There are 4 ways to turn a row about zero (a turn may also mirror it). The second row of each pair is the first, turned, with some noise. The first 28 pairs use one turn. New pairs use 2 turns, one after the other, and a turn may come again.
Some pairs, each with its turns in order after it:
[ 0.25 -1.20  5.38  4.82 -4.48 -5.58]
[ 0.23 -4.42  3.47  6.93 -3.17  3.07]
q_109

[ 4.49  0.30  4.28 -4.09 -0.73  2.69]
[0.25 6.38 2.27 1.78 2.63 2.85]
q_109

[-0.42  0.66 -5.39  1.73 -2.31 -0.12]
[-0.35 -2.17  1.52 -4.45  2.01 -1.43]
q_825

[ 2.19  1.75 -1.49  0.05  3.13 -2.85]
[-4.13  0.26 -0.45  0.17  0.83 -1.73]
q_109

[ 3.88  3.48  1.09 -2.14  5.09  4.09]
[ 5.50 -3.62  0.39  3.16  0.42  6.38]
q_76

[-0.57  4.76  2.21  3.64 -2.82 -3.75]
[ 2.58 -4.57 -2.31 -4.70 -3.17 -0.90]
q_571

[-2.04 -0.51  4.63  2.35  4.68  2.19]
[ 0.13  1.13 -0.82  7.70  1.90 -0.27]
q_825

[ 1.71  2.08  4.37 -3.63  1.61  2.87]
[ 4.26 -1.37  0.86 -2.09 -1.65  4.50]
q_76

[ 1.86  3.24 -2.42 -3.67 -1.07  2.50]
[ 3.39 -4.36  0.95  1.65 -2.19 -1.01]
q_76

[ 3.39  4.91 -3.95  1.37 -1.78 -1.38]
[-3.80 -0.90 -2.24 -5.58  2.46  1.57]
q_825

[ 4.16  0.75  5.53  1.40 -3.49 -2.53]
[-0.88  0.94  1.41  6.93 -0.28  4.01]
q_109

[ 2.74 -2.74 -0.55 -1.09  4.35 -4.40]
[ 2.17 -4.53 -4.75  0.24 -3.35  0.94]
q_825

[ 1.10 -2.87 -1.77  4.50 -4.96  3.61]
[-3.59  0.51  3.60 -1.03 -0.36 -6.55]
q_825

[-4.81 -0.84  3.31  0.47  4.76 -4.89]
[ 6.24  0.44 -4.54  3.73  1.79 -0.46]
q_825

[-4.94 -5.03  4.45  2.52  1.49  3.40]
[ 5.40  1.19  3.73 -0.16 -5.84 -2.17]
q_109

[ 0.16  1.82  0.44 -3.27 -4.80 -1.27]
[-3.22 -0.22  1.11 -3.47 -3.82  1.15]
q_571

[-3.02 -4.13  5.07  5.19 -5.52 -5.37]
[ 3.32  5.78 -3.27 -0.15 -1.49 -8.77]
q_825

[-1.57  2.94 -2.91 -3.18  1.38  5.01]
[ 1.61  3.36 -4.57 -4.78  1.46 -0.62]
q_109

[-4.68 -0.12 -1.32 -0.63 -4.99 -3.47]
[ 0.76 -1.61  5.32 -3.24 -3.65 -2.05]
q_571

[ 0.63 -3.15  1.76  3.50  3.38 -0.88]
[-3.04  2.84  0.32  0.72  3.68  3.22]
q_76

[-0.69  1.20 -5.13 -0.04  3.58 -0.31]
[-2.41 -1.89 -1.95 -3.98  0.83 -3.52]
q_109

[-5.14  3.23 -2.20 -0.44 -1.50  3.66]
[ 4.97  0.36 -5.06  1.25 -1.48 -3.66]
q_76

[-2.82  5.12 -4.62  4.99 -0.06  3.47]
[ 1.29 -4.98  1.55 -2.90  6.73 -0.54]
q_571

[-4.89  1.78  1.36 -0.03  3.78  3.06]
[ 2.88  1.16 -5.52  0.10  1.16  2.18]
q_76

[-2.10  2.09 -3.31 -0.30  2.44 -0.53]
[-0.11  1.13  1.03 -1.74  3.29 -3.65]
q_571

[ 2.66 -1.60  2.96 -2.19 -4.03  2.61]
[-3.10 -0.11 -0.03  1.18 -3.32  4.79]
q_571

[-4.40  0.95  0.37  5.35  3.67  3.66]
[ 6.03 -0.66  0.72 -0.39  6.08  1.75]
q_571

[-2.08  2.23  1.86  0.11  3.23  0.53]
[ 1.55  0.45 -3.48  0.68 -0.04  3.10]
q_76

New pairs, each followed by its turns in order:
[-4.79 -0.85 -0.54  0.80  1.90 -4.11]
[-0.29 -3.33 -2.83 -5.24 -1.25 -0.27]
q_76 q_109

[ 0.86 -3.64  5.43  5.31 -3.63 -2.04]
[ 0.72 -4.54 -0.19 -4.66 -2.76 -5.96]
q_825 q_571

[-3.03  1.38 -3.12  5.25  3.49 -5.21]
[-1.69  1.68 -6.44  4.67  1.00 -4.42]
q_76 q_76

[ 2.92 -2.90 -1.84  0.63 -2.25 -4.77]
[-5.08  3.88  0.57 -1.01 -1.04 -3.55]
q_571 q_76

[-2.83 -5.25 -0.51 -0.11  1.96 -1.89]
[ 1.73 -4.33 -4.66 -1.21 -2.79  0.53]
q_571 q_571

[-2.85  5.49  2.84  1.37  5.33  0.40]
[-2.20 -4.78 -0.01 -2.29 -1.03  6.67]
q_571 q_825

[ 5.00 -3.25  0.89  1.96  3.07 -0.25]
[-3.03  3.26 -2.50 -0.42 -1.96  4.21]
q_109 q_76

[ 3.72  2.75  3.62 -2.63 -4.80  1.93]
[ 0.97 -2.30 -2.56  0.31  7.31  1.96]
q_109 q_571

[-0.81 -0.44 -5.20  0.74  4.60 -0.22]
[ 5.69 -0.68 -1.02 -2.90 -1.71  0.98]
q_109 q_825

[-3.29 -0.97  4.83  0.53 -4.94  0.30]
[-3.78 -1.08  0.18  1.51 -1.73  6.64]
q_571 q_571

[ 0.77  3.12  5.17 -0.59  4.07 -0.25]
[-0.69  3.58  0.17 -3.03  5.65 -1.32]
q_109 q_825

[-5.12  2.79  3.08  0.26 -1.41 -5.44]
[-1.30  2.98  0.61 -5.07 -5.92  3.77]
q_571 q_825

[ 0.30 -2.82  3.52 -3.92 -4.94 -3.76]
[-5.84 -3.60 -1.81 -3.56 -2.73  0.86]
q_825 q_571

[-5.39 -1.25  0.76 -1.14 -1.89  2.15]
[-0.31  1.06  1.58  0.70 -1.95  5.30]
q_825 q_76

[ 4.12 -2.31 -1.99  4.72  4.88 -3.38]
[-7.10  3.56 -4.73 -2.80 -0.10  1.02]
q_109 q_76

[ 5.59 -2.22  0.49 -3.40 -3.08  3.22]
[ 6.72 -2.08 -3.31 -1.38 -3.78 -0.73]
q_571 q_109

[-2.57 -4.14  2.94  1.78 -2.64  1.05]
[-0.39 -2.55 -2.12  1.68 -0.95  5.11]
q_571 q_571

[-4.74 -2.96  1.19 -2.32 -1.68 -1.35]
[-2.66  5.99 -0.89 -0.63 -1.54  1.24]
q_571 q_825

[-0.01  3.43  2.11  2.75 -2.08 -4.95]
[-2.32 -2.06  4.32 -3.21 -0.04 -3.57]
q_571 q_76

[ 4.55  0.96 -3.96 -2.45  5.13 -3.77]
[ 5.06 -3.08 -3.77 -4.35  4.75 -1.03]
q_571 q_825

[-0.77  1.73 -4.14 -0.36 -3.38  1.24]
[ 4.37  1.07  1.02  2.74 -1.58 -0.13]
q_571 q_825

[-0.06  0.65  3.01 -2.74  4.59  2.56]
[ 4.43  0.57 -1.24  2.90  0.34 -3.98]
q_825 q_109

[-3.54 -4.78 -1.12 -2.76 -2.83 -1.66]
[2.21 4.78 4.09 0.19 1.95 2.68]
q_109 q_109

[ 0.75  0.56 -1.92  3.94 -3.00  3.56]
[-1.98 -0.30  1.00 -1.83 -5.86  1.74]
q_825 q_109

[ 0.71 -0.81 -4.23 -2.76  4.42 -0.35]
[-1.78  0.69 -0.65 -1.25  6.53 -0.55]
q_76 q_76

[-2.17  3.40 -3.25 -3.11  3.52 -0.72]
[-1.99 -4.23 -3.17 -0.58 -2.73  2.97]
q_571 q_76

[-5.31  0.16 -5.47  2.11 -0.30  1.45]
[ 2.02 -3.42  1.50 -4.18 -5.84  0.36]
q_109 q_825

[ 4.73  1.08 -3.04  2.24  2.06 -2.78]
[ 1.13 -2.61  1.95 -5.06  0.66 -0.35]
q_825 q_109

[-2.81  3.92 -2.65  0.31 -1.82  4.84]
[-2.66 -3.41  0.33  3.61  4.83 -1.25]
q_76 q_109

[-2.59 -3.30 -1.63  2.24 -5.54  5.35]
[-8.45 -0.11 -0.45  3.07  0.09  1.83]
q_76 q_109

[ 4.09  0.03  2.86  4.33  2.06 -3.60]
[-0.85  3.36  2.53  3.83  4.77 -0.64]
q_76 q_825

[-3.52  0.01  5.58 -2.34 -1.54 -1.09]
[ 1.65  3.09 -2.85  1.08  3.95  4.76]
q_571 q_109

[-1.75 -1.98  2.39 -2.28  2.68  1.01]
[ 2.34 -0.16  1.02 -1.01 -4.87  1.05]
q_109 q_76

[-3.10 -5.04 -0.78  3.08 -3.12  0.44]
[0.00 1.14 5.92 3.12 2.24 1.29]
q_109 q_109

[ 0.32  4.47 -0.99  1.99 -0.05  4.08]
[-5.21 -0.43 -2.78 -1.06 -0.06 -2.14]
q_76 q_825

[-0.35 -0.81  0.15 -2.90  5.06  3.33]
[-1.80 -5.46  2.24  2.30 -2.35  1.52]
q_76 q_825

[ 3.81 -3.04 -4.76  3.06  2.72 -3.82]
[-7.64  2.92 -0.63  2.70  1.05 -0.92]
q_571 q_76

[-1.75  2.56 -0.93  1.25 -5.35 -1.52]
[-0.43  3.40  2.20  1.79 -3.95  2.50]
q_571 q_571

[ 1.15 -3.72  4.57  1.69 -3.33  4.42]
[ 4.10 -3.68 -0.54 -4.94 -3.64  0.42]
q_825 q_571

[-0.73  1.23  5.26 -4.60 -1.03 -2.08]
[ 3.65  1.72  0.10 -2.25  3.71  5.13]
q_76 q_109

[-2.25  4.26 -3.50  4.06  0.71 -2.53]
[-4.72 -3.62  1.52 -3.10  1.56  1.78]
q_571 q_76

[ 2.27 -5.30 -3.34  4.58  0.18 -2.85]
[-5.83  4.96  2.00  1.18  1.40 -0.29]
q_571 q_76

